The same things were measured in two ways. Each way mixes the same 9 hidden numbers, adds some noise and spreads widely along 6 directions of its own, which tell nothing about the thing.
In the rows, 128 means zero.
Some things both ways: the first way, then the second way.
[108 109  89 103 144 131 156 102 141  96 147  94 174 115 110 113 109 123
 100 140]
[110 154 127 114 145 142 198 169  61 114 109 158 143 119 144  82 130]

[103 135 109  77 136 148 143 136 143  74  65  97 112 141 136 135  65 130
 118 127]
[216  76 133 155 190  98  97 135 119 135  90  96 147 138  72 148 146]

[127  87 155 161 134 133 126 127 114 123 140 120 149 173 108 144 136 121
 105 127]
[162 150 130 191  97  95  89 151 126 151 108 164 123 151  35  88 135]

[126 122 116 127 119 137  93 140 126 155  99 131 137 151 119 138 123 149
 135 100]
[204 100 126 140 108  89 102 105 201 140 144 163 130 103 114 144  96]

[111 135 114 101 114 159 134 153 126 156 129 127 159 122 114 109 174 136
 118 147]
[146 126 113 124 122 129  98 146 106 149 139 162  93  99 135  95 109]

[123 133 113 141 162 124 106 140 169 155 143 116 133 118 136 126 141 145
 105 138]
[114 131 135 110 137 136 113 111  80 156 118 164 125 153 109  97 123]

[142 163 161 167 149 127 111 152  74 116 108 156 108 150 146 111 117 131
 116 135]
[155 119 152 157 123  99 124 134 120 145 122 139 114 138  86 117 133]

[103  96 101 116 134 139 113 139 178 155 124 110 152 119 107 150 150 149
 136 135]
[194 107 132 130 127 104  78 118 180 138 123 140 149  94 135 140 132]

[166 159 125 140 117 143  97 156  53  94 112 162 117 140 133  77 122 124
 110 141]
[130  86 160  69 135 116 181  89  85 160 164 182  95 126 213 159  81]

[122 107 160 132 145 122 140  92  54  69 149 130 159 119 112 102 129 111
  81 146]
[169 164 107 152 106  96 122 162 139 113 103 147 124  90  66  77 122]

[ 88 100 100 129 115 183 166 154 175 165 124 109 144 128  80 118 190 140
 116 153]
[134  82 125 112 151 123 116 153  71 189 133 144 104 104 154 143 123]

[100 120 122 118 169 101 156 116 152 131 157 112 145 110 124 156 133 140
 128 128]
[128 121 134 113 154 130 164 111  97 146 147 148  88 129 125  95 109]

[132 151 130  93 157  53 140 102 151 122 114 116 112 102 160 156  52 110
 165 125]
[118 154 138 132 136 137 136 127 153 131 169 132  99  89 175  61 137]

[139  56  90 184 146 110 122 101 161 170 168 103 145 154  70 137 164 148
 130  99]
[ 97 187 105 147 119  99 114 195 111 152  93 174 143 103 145  50 160]

[110 148 105 154 162 101  86 175 129 192 140 180 144 100 109  97 147 188
 129 114]
[114 168 118 143 112 105 164 165  96 131  73 162 210 122 134 108 139]

[124 157 190 137 112 154 116 180  88 163 133 157 162 137 158 138 209 132
 163 176]
[173 130 156 138  60 104  53 106 142 113 116 171 137 140 117 147 117]

[171 183 137 135 107 111 104 125 108 141  67 155  62 123 170 115  75 101
 158 116]
[ 92 121 119 111 131 131 124  99  93 179 131 162 152 151 140 120 112]

[178 148 133 199 135 135  98 114  84 121 137 138  85 134 127 119 145 104
 117 143]
[ 81  93 143  72 149 142 156  75  72 192 164 171  92 148 185 135  97]

[135 173 128 155 122 140 125 122 170 201 105 139  89 114 171 143 152 133
 151 106]
[ 50 142 130 116  92 153 154 133  97 142 139 137 140 125 146 117 138]

[138 122  91 124  97 173 125 147 137 118 110 140 108 133 118 115 138 128
 119 118]
[135 116 125 116 148  92 139 128  68 157 107 165 160 163 103 113 105]

[152 185 135  99 116 127 131 141  52  69  69 146 110 133 160  84  62 110
 140 135]
[185 104 150 135 130  88  99 134 170 145 132 137 109  93 123 128 142]

[137 148 122  70  95 148  94 182  82  99  75 175 143 139 151  65  96 149
 106 107]
[176 149 129 147 131 109 153 155 117 120 110 169 100 105 103  88 118]

[102 130 190 149 124 118 182 124  97 132 133 154 130  94 123 140 173 110
 160 170]
[146 100 106 145 179 140 163 149  90 178  74  89 143 107 108 178 178]

[115 125  94  86 155 135 172 104 178 140 181  95 124 112 134 192 183 143
 136 108]
[111 116 119 114 162 133 149 119  96 121 109  77 125 146 129 146 163]

[105 122 166 138 161  78 183  84 129 108 150 115 144  89 142 150 117 104
 148 160]
[123  87 154  98 122 140 115  83 167 206 140 128  91  96 131 188 172]

[155 183 123 123  77 208  61 174 103 150  75 175  88 129 174 121 168 139
 119 105]
[ 92 133 127 186 107 184  53 118 150 188 139 126  26 120  43  90 177]

[146 178  78 110 134 142  74 176 108  87 117 134 140 125 140 114  68 124
 100 150]
[137 143 161 177 151 155 136 149 103 136 108 125 165 151 117  96 181]

Other things, the second way, with their names:
<67>: [106 124 131 125 108 113 107 114 117 161 125 136  94 135  93 127 142]
<878>: [116 157  95 177 160 136  77 143  86 178  78 150  98 163  60  71 162]
<461>: [140 121 122 129 164 118 134 159  68 149  60 118 141 132  93 140 173]
<636>: [128 106 119 133 165 138  83  89  77 195 123 172  66 165 109 106 109]
<45>: [145 112 135 135 160 125 123 148 142 212 105 137  52  86 118 142 199]
<949>: [ 84 133 151 111  94 109 159 128  91 183  83 163 202 157 102 161 163]
<901>: [117 129 123 129 117 122 130 147  85 157 125 159 146 127 150 119 122]
<865>: [ 75 176 117 163 172 196 187 154  75 163  74 139 111 124 129  86 197]
<533>: [107 136 145 110  99 130 151 139 101 115 119 155 167 116 197 139 128]
<425>: [150 146 123 114 152 137  86 147 167 139 139 122  58  43 124  52 161]
<341>: [140 111 157 115 106 102 105  92 154 154 102 150 129 137  72 153 150]
<116>: [145 119 111 128 138 130 125 115 144 143 143 141 102 108 126 111 116]
<154>: [134 105 152 142 121 106 119 139 138 133 140 142  99 115 164 132 136]
<104>: [ 81 146 101 127 138 170 202 134  55 135 173 151  63 130 141  66  86]
<323>: [142 121 121 135 168 128 177 116 127 152 102 114 115 137  43 119 154]
<815>: [175 112 127 121 145  79 123 121 128 152 100 169 158 126 100 116 107]
<146>: [123 145 157 159 112 147 118 169 143 115 118  91 135  78 144 114 195]
<95>: [172 130 145 150  75  93  59 126 185 134  92 137 183 108 111 160 161]
<384>: [164  95 158 147 126 132 115 115 150 140 165 147 153 139 145 129 121]
<902>: [169  94 107 129 170  99  93 105 173 172  89  72 152 117 122 191 190]
<673>: [115 138  95 194 182 169 136 160  87 163  91  84 161 141 108 108 183]
<528>: [159 128 131 147 118 123 135 135 186 150 135 132 101  85  93 121 157]
<913>: [151 119 102 145 180 119 129 136  85 167 115 135  96 132  89  90 119]
<296>: [136 134 159  82 169 112 122 114 137 120  86 104 141 118 135 118 198]
<170>: [ 87 149 108 145 118 153 181 157  82 139 154 144  50  95 124  75 109]
<603>: [169 166 130 181 135 104  98 178 150 122 129 149  97  97  87  28 144]
<412>: [114 139 130 146 125 137 170 159 130 148 143 136 104  91 137  97 147]
<240>: [ 73 177 117 144 166 222 219 170  68 150 111 156  57  88 178  73 177]
<625>: [ 25 140 126 154 145 206 166 133  38 225 115 168  75 164 134 114 173]
<809>: [115 125 125 112 144 121 118 141  80 161 115 152 114 132 138 110 136]
<10>: [110 114 133 136 134 133 121 136  96 152 142 121 110 138 118 110 140]
<181>: [111 121 118 133 126 135  63 107 113 178 113 149  86 136  76 107 137]
<515>: [151 124 123 156 114 115  96 106 145 167  68 142 121 136  65 168 163]
<407>: [112 102 161  97 101 182 134  73 150 155 175 154  52  91 199 165 130]
<836>: [ 94 164 131 117  87 126 123 155 139 101 144 126 107  62 176  78 135]
<418>: [110 180 112 145 107  94 142 174 106 126 100 135 146 107 122  77 148]
<981>: [ 85 128 112 166 166 182 111 128  87 206 146 137  64 142 107  75 152]
<614>: [174  97 104 171 155 105  78 107 160 197 114 126 149 139  68 138 137]
<829>: [156 143  96 180 160  90 113 151 165 150 132 105  89 119  73  68 153]
<592>: [113 159 133 139  64  86 116 141 152 110 171 158 131 108 133  63  94]
<792>: [117 141 132 169  88 109  70 128 165 174 127 145 133 129 107 114 159]
<542>: [151 137 142 142 138 157 141 109  91 151  79 170 170 162  88 132 142]
<696>: [ 93 134 116 124 128 155 152 121 123 182 107 123  99  93 114 140 169]
<124>: [123 154 138 151  99 144 101 132 143 117 169 146  71 104 123  56 120]
<48>: [ 95 149 112 133 121  85 126 159  91 136 121 145 173 146 146  82 122]
<596>: [105 135 128 141 110 143 109 106 122 182 117 156 110 146  89 122 149]
<189>: [114 198 131 180 142 107 149 249 126  95  94  76 136  58 174  50 233]
<1003>: [142  98 122 128 182 138 113 140 107 180  88  97 105 107 114 154 190]
<439>: [130 112 142 103 131 150 123  96 134 196 107 135  85 104 104 168 179]
<510>: [105 159 142 137 138 158 169 147 103 141 144 138  83 100 154  73 153]
<411>: [131 164 136 122 133  97 171 189 107 131 137 206 155  87 169  30 103]
<358>: [132 118 122 121 133 110 131 106 113 157 158 162 117 131 131  93  84]
<20>: [ 72 171 130 123 103 138 154 136  70 145 101 191 150 157 103  77 126]
<324>: [104 152 110 149 177 172 144 163  74 149 102 137  96 121 124  69 164]
<222>: [146 134 140 109 131  71 115 136 147 132 134 165 174 122 135  77 115]
<583>: [110 108 156  93 137 136 170 117 119 180 149 134  67  92 139 141 154]
<297>: [ 87 142 129 142 119 155 109 125  95 188  98 158 143 143 111 121 163]
<183>: [133 136 104 151 169 154 160 156  89 146 114 120 108 118 128 104 149]
<339>: [132 110 152  83 121 171 145  90 147 118 168 140  67  78 167 129 120]
<304>: [115 158 113 186 147 154 164 180 103 127 119 121  95  96 169  89 157]
<574>: [173 131 113 143 174 108 167 152 110 141 117 132 137 113 128  96 126]
<877>: [ 80 197 120 149  97 108 153 201  86 107  93 145 155  95 180  69 158]
<713>: [134 127 121 144 128 122 121 138 107 166 144 145  40 119  85  95 131]
<317>: [ 71 161 106 160  83 136 148 150 100 178 142 164  98 128  91  86 125]
<560>: [163  86 167 161 131 102  98 132 155 183 157 125  41 110  81 130 155]
<507>: [135 146  91 138 172 141 103 169  91 139  72 113 114 102 120 100 175]
<837>: [120 124 126 119 134 144 130 116  80 161 116 165 129 146 105 114 119]
<529>: [113 108 153 104 161 130 136 125 115 176 158 117  43  94 114  92 156]
<701>: [ 84 154 130 129 103 139 149 150  82 123 142 151 116 128 128  77 121]
<300>: [176 101 133 125 147  96 120 103 107 155 112 125 105 151  46 137 126]
<699>: [ 46 164 121 110  90 161 133 122  74 164  87 168 167 140 143 129 154]
<567>: [121 142 153 110 122  94 175 154 127 146 159 174  84  88 165  78 124]
<70>: [ 67 129 133 180 111 136  81 145  85 228 130 149  74 148  91 103 165]
<866>: [ 90 110 131  79 173 171 200 126  24 175  85 128 101 141 139 171 170]
<98>: [208 123 136 111 182 108 135 120 160  92 141  97 101  84 101  72 128]
<954>: [ 90 140 110 112 130 108 162 130  92 138 107 130 139 132 149 125 132]
<303>: [ 90 171 130 136  75 139 102 141  91 140 107 179 100 130 102  87 136]
<559>: [132 138  98 142 121 115 120 144 117 131  73  91 139 109 122 166 172]
<748>: [147 138  88 149 181 123 163 170  89 166 116 161 160 122 124  71 117]
<508>: [146 171 170 126  90  83 187 152 153  60 149 149 121 101 145  73 125]
<570>: [150 111 127  98 140  81 137 110 120 156  83 118 137 136  56 158 155]
<557>: [114 135 139 120 113 148 111  95 166 155 127 150 148 101 158 125 144]
<900>: [148 137 139  99 121  97 176 142 166 119 143 131  98  42 154 103 128]
<471>: [134 131 139 168 166 146  70 141 128 199 133 158  56 119 106  60 172]
<113>: [120 144 122 118 126 138 116 145 114 131 151 153 105  93 196  82 124]
<396>: [163 107 123  95 162 122 163 122  95 131  96 140 152 119 128 144 121]
<145>: [ 71 136 110 102 151 171 164 143  47 167 122 139  95 113 146 100 138]
<964>: [170 135 147 132 112  57 128 140 131  94 125 157 182 137 139  99  97]
<521>: [168 162 163 165 117  72 108 157 180 125 111 156 123 113  63  56 165]
<551>: [147 104 101 173 161 174 139 139  80 213 106 147  54 127  57 143 146]
<141>: [119 146 112 170 134 138 121 160 117 164  81 122 152 116 111 124 181]
<731>: [128 118 127 154 115 152  74 118 156 159 150 133  60 106 124 114 145]
<628>: [169 139 123 140 129  80 119 148 121 108 144 147 139 133 104  66  97]
<151>: [126 158 132 164 123 115  94 159 102 121 132 183  94 149 110  37 117]
<354>: [164 123 113 169 170 155 102 127 129 157 104 113 121 143 101 124 172]
<540>: [120 173 124 171 125 114  92 182 121 118 124 124 164 113 182  57 164]
<944>: [149 130 131 125 140 134 144 147 114 108 159 130  77  98 148  85 121]
<852>: [113 165 110 130  84 121 124 142 135 103 156 131 103 100 132  76 115]

Some of these things the first way, each followed by its name:
[144 167 173 113  86 121 172 142  45 132 132 169 133 114 146 163 186 107
 222 156]
<878>
[159  87 148 173  96 154  93 114 152 141 122 132 103 150 141 147 152 109
 119 110]
<596>
[129 141 144 143 157  87 136 121 148 191 144 107 136 131 132 146 147 128
 160 144]
<113>
[139  88 154 151 124 152 140 112 131 137 143 115 124 172 122 135 170 121
  95 107]
<713>
[115 131 115  91  93 148 143 139 149 145 112 147 149 109 146 134 132 133
 150 113]
<528>
[152 106  93 118 164 106 111 101 127 103 170 118  99 132 105 152 136 138
  98  96]
<902>
[143 154 141 140 131 134 133 143 120 139 109 144  98 118 152 103 151 128
 135 134]
<1003>
[123  92 155 202 200  57  97  52 119  99 146  86 130 107 111 166  84 106
 120 157]
<557>
[156 142 154 144  95 156 111 114 114 128  82 151  79 106 169 116 154 110
 142 126]
<836>
[135 122  87  91 137 127 122 127 110  65  99 112 120 145 115 127  59 130
 113 112]
<964>
[ 81  97 101  94 118 174 185 145 145  83 123 109 155 137 102 159 135 139
 130 132]
<560>
[125 139 138 131 146  91 145 102  64  93 130 124 124 123  99 162  87 102
 143 147]
<614>
[101  65  67 114 151 165 116 129 243 173 165  68 155 153  96 160 181 162
  74  95]
<944>
[161 158 133 143 126 134 106 104  63 115 135 130 120 132 132 127 137 106
 118 133]
<116>
[169 149 144 178 120 130  98 147  51 135 130 178 107 134 127  94 165 132
 133 128]
<877>
[173 167 162 175 115 154  79 130  79 131  82 154  70 141 166 104 143 121
 120 122]
<181>
[106 109  68  61 133 120 140 130 137  92 128 110 163 137  95 148  71 137
 109 104]
<625>
[139 152  51  85 110 174  84 163 164 128 110 168 103 109 157  99 117 173
  80  58]
<323>
[112 136 110 115 155 133 141 135 139 144 148 135 123 118 133 138 164 163
 113 101]
<67>
[103 115 164 152 196  59 103 120 163 144 131 104 164 132 146 137  63 130
 109 147]
<542>
[145 176 162 112 152  76 162 106  52 114 143 126 140 134 144 127  95  95
 140 150]
<183>
[139 109 116 129  84 182  96 147 171 136  86 143 103 117 152 102 151 134
 112 116]
<396>
[145 137 137 131 111 126 106 124 123 136 111 154 114 100 156 111 132 120
 133 128]
<699>
[ 95 146 127  78 103 139 182 158 114 132 128 159 142  94 120 148 172 134
 176 148]
<913>
[175 103  97 132 140 156  76  92 138 127 161  99 105 166 121 122 146 125
  32  79]
<852>
[161 182 119 121 105 161 105 147 130 157  92 143  98 137 172 102 122 125
 115 105]
<701>
[129 185 164 120 154  91 165 105  98 134 124 133 116 100 162  99 112 104
 128 154]
<145>
[152 138 110 138  92 183 105 150 107 121  69 130  95 172 132 142 136 138
 158  97]
<154>
[135 170 100  95 153 127 145 116 136 121 113  99 109 146 145 131  82 120
 105 112]
<10>
[105 100 137 127 126 111 175  94 139 120 133 108 133 113 107 182 128 104
 162 142]
<358>
[148  85 144 226 163 120  94 103 133 153 156  98 133 170 103 145 150 125
 104 131]
<603>
[ 94 139 168 123 140 102 158 131  94 122 135 137 169  94 133 150 145 125
 173 174]
<95>
[167 143 116 114 119 106 128 118 101 109 123 110 110 148 123 150  98  94
 158 143]
<540>
[116  73 148 116 141 125 196  78 152  80 169  86 152 119 131 130 143  93
  98 150]
<866>
[150 117 202 189 185  92 133  81  45 119 185 132 113 145 119 141 186 123
  99 134]
<559>
[148 147 114 105 140 108 100 132 141 169  95 147  94 164 143  95  62 146
  73  55]
<317>
[159 138  69 114 169 105 112 137 123 113 153 124 118 144 114  87  97 153
  88  97]
<189>
[106 115  72  71 162 121 176 100 118  74 181  77 179 131  84 152 108 120
  93 138]
<628>
[169 184 101 105  28 202  99 174 141 145  44 143 102 146 175 141 100  83
 179 140]
<384>
[ 98 148 111  71 176 106  96 142 129 119 135 116 167 111 137 128 103 157
  95 127]
<407>
[132 123 145 147  98 181 111 109 143 129 121 117 133  97 164 142 181 106
 127 157]
<339>
[144 158 164 185 169  88 125 120 111 184 140 121 124 158 128 112 126 119
 124 143]
<901>
[106 138 145 122 157 110 136 116 137 165 126 100 140 141 133 182 147 139
 156 128]
<731>
[147  87  78 129 147 149  74 127 144 123 178  91 153 164  88 159 150 134
  71 118]
<354>
[131 127  76 100 116 125 169 116 152 140 129 110 107 134 109 161 120 126
 161 100]
<48>
[158 156 170 166  34 172 111 176 105 159  42 205  77 111 175 105 163 116
 214 139]
<815>
[164 148 146 125  90 130 110 111 110 113  71 135  69 142 149 154  74  72
 144 127]
<673>
[145 176 196 175 212  49 159  59  67  85 174 102 126  95 174 127 101  83
 119 188]
<98>
[137  85 193 206 164 110  76 114 101 138 124 145 110 160 131 140 154 149
 111 105]
<515>
